All rows are made from the same 13 directions, up to rounding. Whole rows:
[[-17 -12 -20 -31 -17 -10  18   5 -10  -5   3 -60  -6  -5  25  -8 -37   3
  -33 -25 -15  58  15  16  10]
 [ 33 -52 -17   4  16  -5 -10 -29 -35  32 -15   7   3  -7  28  -6 -31 -69
   29  -2 -32  -2 -27 -28  18]
 [ -6  33 -33  -4 -37   8 -18  -5 -17  16  20  38  11 -14  14 -54   5 -13
   24 -15 -25  33   9 -18 -17]
 [ 13 -65   6  11   9 -29  14 -29   9 -20   5 -22 -23 -36  -5  -6 -44 -17
   -7 -57 -50 -28  42 -21  12]
 [ 35 -44  32  14  26 -20 -28 -14   6   2  35  43  12  20 -10 -26  -6  23
  -36  41  16 -27   8 -19 -21]
 [ 16  23  11 -24  31  31  11 -21 -37  29   4 -13  -5  29 -23   1 -21 -40
  -47 -26  74 -14 -27  26  17]
 [-20 -50  39 -36  31  34  12 -20  -2  -3  -1 -17  32 -28  -8 -15  14 -50
   -9  18  21 -32 -63 -29  56]
 [ 13  37 -38 -35 -23  19  -3   3 -57  61  15  21 -12  52  -1  -5 -22   1
   -9  -4  -7  -7  11 -31 -12]
 [ -3  63 -27  -4  21  13  39  -4 -24  10 -10   8 -13  21 -26  64  26  -4
   20 -54  20  -7  34 -24  11]
 [ 22   0 -26 -10  32   8 -24   7 -28 -10  -7  11   2  -1  -1 -13  29  -7
  -20  37  65  38 -34   9  13]
 [-10 -10  11 -17 -22 -17  -1   0  11  -6  55 -19  -4  18 -13 -47 -48 -15
  -61 -27   8  41  21 -12   7]
 [ -3  30 -20 -50 -21  15  -5  36  23  10 -40   5  19   3  39 -27 -19  16
   14  47  -3  -1 -22  53 -58]
 [-17  10  14 -14  34   1  33  12  57 -39 -62   4  17 -58  -4  17   2   0
   41 -16  -2 -46   1  43 -17]
 [-18  21  -4   2 -15  13  31  -8  -6  10  -8 -30 -30  -2 -25  28 -23 -51
   19 -73 -18 -24   7 -12  35]
 [-15  19 -31 -26   3   8  16  -4 -15   5 -10  -1  33 -15  35  -3  15 -24
   26  -5  -8  61  -9 -12   6]]

The start of a row, then its end:
[ 16   7 -19   1 -27  -8  -2  13   0  -2   4 -44 -59  29 -19   2 -52 -28
 -33 -41]
[13  1 13 24  0]
[  8  14 -30 -13  -7 -17   4  19  28  -9 -34  19  -2 -20  17 -13 -30  -8
  35  -9]
[-30  -2  20  20 -40]
[-15   6  32   5  16  -4  20 -19  44 -24  24  49  44 -24  -7  -9  34   8
  25 -13]
[-18 -22  30 -39 -19]
[ 13  -4 -30  38 -49 -16 -38  22   6   3   1 -17 -35  19  15 -17 -29 -81
  28   9]
[-12  57 -41   3  15]
[-31 -23  -8  36 -18 -24   5  11   5 -26  -4 -43 -18 -25   0  30   8 -13
  25 -17]
[-38  51   0 -19  56]
[ 18   9 -32  54  28 -16 -16   4 -12  -5 -61  34   6 -36  25  42  43   3
  82  25]
[-16  21 -15  20  -2]
[ -7   1 -31 -11   1  29  15 -28 -67  22 -26 -36 -16 -31  12  20  16   3
  12 -41]
[-17  -2  -4   4  34]
[-40  23  16  28 -60  17 -17  22   1  14  19 -21 -41  12 -49 -11 -15 -52
  11 -23]
[ -7 -14 -39 -14  61]
[  1 -57   7 -21  51 -23  -1   0   9 -22 -14  14  34 -42   5 -25 -15 -15
  -8  29]
[  8  21 -18 -12  24]
[  0 -15   8 -22   2  33  21 -38 -33  28 -30 -35  -1 -29  21   2 -16   6
   2 -36]
[-28 -55  -4  33  -4]
[ 23  -7  -2   0  24  -3  -1  26 -21  34 -18  -2 -24  68 -22  65 -18 -24
   0  40]
[ 25 -28 -30 -25  28]
[-18  42 -17  -2 -20  -9  11  -5   4  -4  29  34  16 -10   1 -20  15  32
  10 -34]
[-27  29  56 -25 -25]
[ 23  -3  22   6  45 -24   7  -9  49 -28  11  21  24   1  -9 -26 -38 -78
 -19 -21]
[ 57  34  -8  19 -11]
[-19  22 -16 -12  22   0   1  45  -7 -13 -52 -10  -8 -13 -15  37  23  61
   2  41]
[ 29   1 -12  39  14]
[  2   4 -15   6 -37  -1 -20   8   6 -20  30 -17 -23   8   1 -28   9   5
 -23  -2]
[ 7 31  7  0 -9]
[ 19  -6 -28   3  19 -20  -2   8 -12  -5 -20  30  -3  -8   8  25  21  65
  17  21]
[-25 -13  41 -13 -28]
[  5  32 -17 -37  -1   7  14  16   3  10   2  21   3  31  -3  12   4  27
  -4   8]
[  4 -20  26 -17 -34]
[-34  33  32  34 -13   6  -7  -2 -21  33 -11  12  17 -15  -4   6   9  74
  10   9]
[-22 -14   3  48   0]
[-45  26  43 -14 -26  28  22  29  44  26 -32  -5  15  12 -13  23 -21 -43
  52  12]
[-27 -66 -50   6  15]
[ 20   3  11   4  34 -28  16 -10   7   3  29  39  16  34 -11  24  -3  34
 -20  -4]
[  5  -5  55 -33 -27]
[ 16   1 -13   2  17 -15  -1 -10  -5   8  -9  30  11 -14   8 -15 -23 -10
  12 -14]
[-11   6  16   5 -18]
[-63  -1  48 -11 -17  -1  36  18  18  20  -5 -45   9   6 -19  31 -43   1
  -1 -16]
[-39 -17  -8  -1  49]
[-27   5  -8  -1 -29  -2 -39  33 -40  44  17  39  -3  14 -32 -34 -17  -3
   6  42]
[-16  11 -34 -44  51]
[ 10   6 -51 -25 -42   1 -33  42   7 -30  12 -25 -39  18   3 -37   3 -15
 -28  29]
[ 33  53 -18   2  -6]
[ 26 -26 -47   9  12  12 -27 -22 -56 -14 -19 -11 -11 -42  33  -6  61  36
   5  20]
[ 8 30 -9 11  3]
[-29  11  25 -14  25 -23  48 -16  19  -3  25 -12  37   0  -3   5 -43 -25
 -25 -58]
[-1 51 35 -8 16]
[ 18  20  -8  -6  -2   7  26   2   5 -17  25 -55 -40  65 -14  59  12  -8
 -45 -29]
[49 10 23 -9 -2]
[-31  18  38 -56 -11  -9  17  42  58   0  41  27  11  40 -54 -37 -59  -3
 -47   5]
[ 13 -38  19 -33  -7]
[-17 -28 -18 -63  34 -12  20   5 -18 -11   7  12  18 -31 -19 -27 -18  20
 -33 -11]
[ -3   9  29 -47  28]
[ 17   9 -12 -38  47  -4  -8   1 -35  34  -2  50  40  13   2 -31 -27  -7
 -24  31]
[ 41  28 -15   0  -5]
[  5   7  10   6 -15  32 -18  12  24 -42  15 -30 -40  10 -36  -6  44 -32
 -26   8]
[ 72 -21 -43   9  20]
[-16  17 -32  -6  48  -3   6 -24 -64   6 -22  29  28 -73  -4 -24  15  24
   5 -36]
[11 50 15 13 35]
[ 27 -40  30  49  32  -6 -14 -22 -27  27 -20   0 -24   4 -25  31 -25 -34
   7  -3]
[  6 -54 -31   8  39]
[ 13 -13 -52  -7  18 -20 -20  33 -13 -21 -71  -3 -16 -50  22  -1  -2  47
  21  36]
[ -7  19  -3  54 -14]
[ 19  16  -9  -1   0 -11  23  -1  37   5  -3   5  20  40  38  31 -15 -58
  36  -5]
[-13  25   5 -14 -38]
[-25 -12 -24  12 -30  -2   9  21  19 -34 -49 -59 -34 -47  14  26   7  -7
  43 -20]
[-42   6  -9  26  22]
[-11  81 -21   4 -28 -12  -7  32  -7  34 -11  39  -4  21  -8  -9 -33  51
   8  -8]
[-11  11  37  45 -45]
[ 15   6   2  47  -5  11 -15 -12   6 -26 -15  -9 -18 -19   9  22  60  31
  21   7]
[ 11 -15  -3  35 -19]
[ 29   3  17  61   8  26 -13 -40 -14   6 -19   1  -1  -5  24  37  61  -3
  41   7]
[  9 -31 -27  30 -15]
[ 39  12 -22 -25   8   7  -9   7 -30  53 -12  48 -10  48  -5   8 -29  -3
   9  23]
[ -5 -57   3 -23 -32]
[ 29 -20  -5   4  19   1 -17  -1 -21  21 -14   9 -14  16  -9   0 -27 -50
   1  13]
[ 22 -16 -36  -1  18]
[ 12 -17  13   4  29 -27  15  30  34 -42  -5 -41 -35  33 -30  57  -8  30
 -47  11]
[45 -8 21 15  5]
[ -1  -3  19  27  23  13   4 -20 -25 -11   1 -41 -11  -2  -9  35  38  26
 -31  -6]
[ 46  10 -12  30  29]
[-28  74  16  29  -3   8   7  -2 -38  35  20   7  10  32 -22  29  19  53
 -20 -15]
[30 34 17 27 12]
[ 28  -9 -12 -60  43  -6  12  21   4  23 -11  47  25  44   0  13 -25 -13
  -2  47]
[ 15 -32  -2 -45 -24]
[  4  -4 -18  32 -12 -39   0  20  60 -51   5  16   6  -5  24  21  34   7
  44  16]
[-34  43  33 -29 -31]
[ 10 -25  29  -9  23   6  25 -20   0 -15  19 -39 -16  21 -15  40  15  54
 -55 -14]
[ 21 -45  35  -1  -5]
[ 29 -15 -41 -23  43 -33   6  20 -12 -21 -21 -14 -24   6  -7  18 -30   9
 -36  -2]
[35 34 26 10  1]
[ 38  -7 -11 -24 -19   1 -22  16   9  12  31  24 -12  63   5 -15  -6   2
 -24  47]
[ 11 -23   3 -33 -45]
[ 14  36  30  27 -12   2   3  16  55   7   1  20   1  58  -4  35  -2 -34
  28  18]
[ 14 -34 -14  10 -39]
[ 31  -3  -9  21  10  37 -22 -32 -48  16  -5   1  -9   4  11  11  55 -15
  10  16]
[ 34 -16 -41   3   8]
[-30 -18 -10 -23  14 -12  -1  25 -17  22 -53  12  25 -46  11 -12 -35  10
  33  29]
[-42   6 -25  14  28]
[  0  48  23  49 -41   2 -21   2  12  27  15  21 -15  29 -15 -12 -19  -7
  12 -13]
[ -3 -16  -2  35 -24]
[-10  42  18 -41 -21  33   5   6  32  -4  27  26  12  13 -21 -42  10   6
 -20  -3]
[ 27 -46   4  -1 -38]
[-31  36  10  22  20   3   4  -2 -30   6  -2  -3  12 -17 -24   9  15  10
 -10 -18]
[ 37  45 -12  26  47]
[-11 -24  47 -29   9 -16  20   7  67  -8   9 -13  47  16  25 -22 -56 -44
 -18  19]
[  1  16 -19  16 -22]
[ -6  -8 -26 -73  29  15  37  -3  38 -47 -22   1  38 -51  28 -23  22 -28
  16 -12]
[  6   9   4 -18 -21]
[-15 -31  28 -16  12 -14  15   5   5  37 -27   3  17  -5  -1   2 -73 -21
  14   2]
[-47 -40 -12   1  16]
[-22 -19 -42 -52 -21  28  33 -20 -33   9 -22 -55   3 -38  43  -2  -4 -44
  28 -44]
[-52  21 -10 -25  28]
[ 28   0 -20  -2   6  29  -1 -50 -70  40  21   5  -8  14   5  -1  14 -27
  -7 -35]
[  8  -9   0 -31  13]
[ 21 -15  -1  38  -1  -2 -33   0 -16  19 -25  21 -26 -10 -16  -8 -18 -38
  31   8]
[ -6 -35 -36  12  18]
[-28  34 -24  21 -32  -2  -9   6 -25  29   9  18  17   2  13  -5   6 -39
  48  -5]
[-33  68 -18 -30  32]
[-22 -13  58  -4  -3  -6   5   4  37 -10  10 -19   8  -8 -15 -22 -32  50
 -47   4]
[  3 -35  11  49 -16]
[-14  -8 -43 -92 -22  13  18  27  25 -26  10  14  14 -12  15 -35  18  15
   6  17]
[-34 -12  26 -71 -28]
[-15  50   8 -15  10  28  33 -11  -1   0   9  -2  16  16  -7  33  41  17
  -4 -24]
[30 -6 15 -3 -7]
[ 24  -1  12  48 -49 -17 -35 -19 -10  25  54  -8 -37  38  -9 -46 -58 -35
 -38 -35]
[ -4  21  10  17 -10]
[-15 -23  40  21  27  18  32 -37  27 -39  -3 -25  25 -34  11  47  73  12
  22 -13]
[ -3 -25   1 -12  13]
[-26 -48  -2 -58  46 -15  29  16  -2 -20  -2 -11  27 -20 -12   8  -7   3
 -24  18]
[  2  21   1 -56  52]
[-25  19   8  29 -40   9  -3 -20  16 -24   8 -31  12 -42  36 -27  32  30
   7 -24]
[-20  44  10  53 -24]
[ 19 -14  11   8  51 -14  10 -27 -28  28 -35  -6  15 -18  11   1 -62 -30
 -12 -28]
[ 17  11 -11  59   8]
[  3  -5   2 -13   1  -2 -10  23   2 -17  25 -24 -29  31 -37  -7 -12 -15
 -56   8]
[ 58  15 -14  -6  28]
[ 10 -57  39   6  13 -39   4   4  56  -9  29  20  29  30   8   2 -33 -34
   1  34]
[-29  -3   3 -53  -7]
[-28  35  29 -10 -43  22  12  22  47   5  16  -4   5  37  -8   8   4 -18
  16   9]
[ -9 -31 -15 -12 -14]
[-35  -8  52 -21  13 -23  20  42  72 -21  -4  14  20   3 -36   5 -33  27
 -12  27]
[ -5 -45   9  -1  -1]
[ 23 -14  -7 -10 -48  18   5 -27   0  23  13  -1 -38  10   3 -14 -28 -20
  18 -50]
[-67 -91  33 -32 -37]
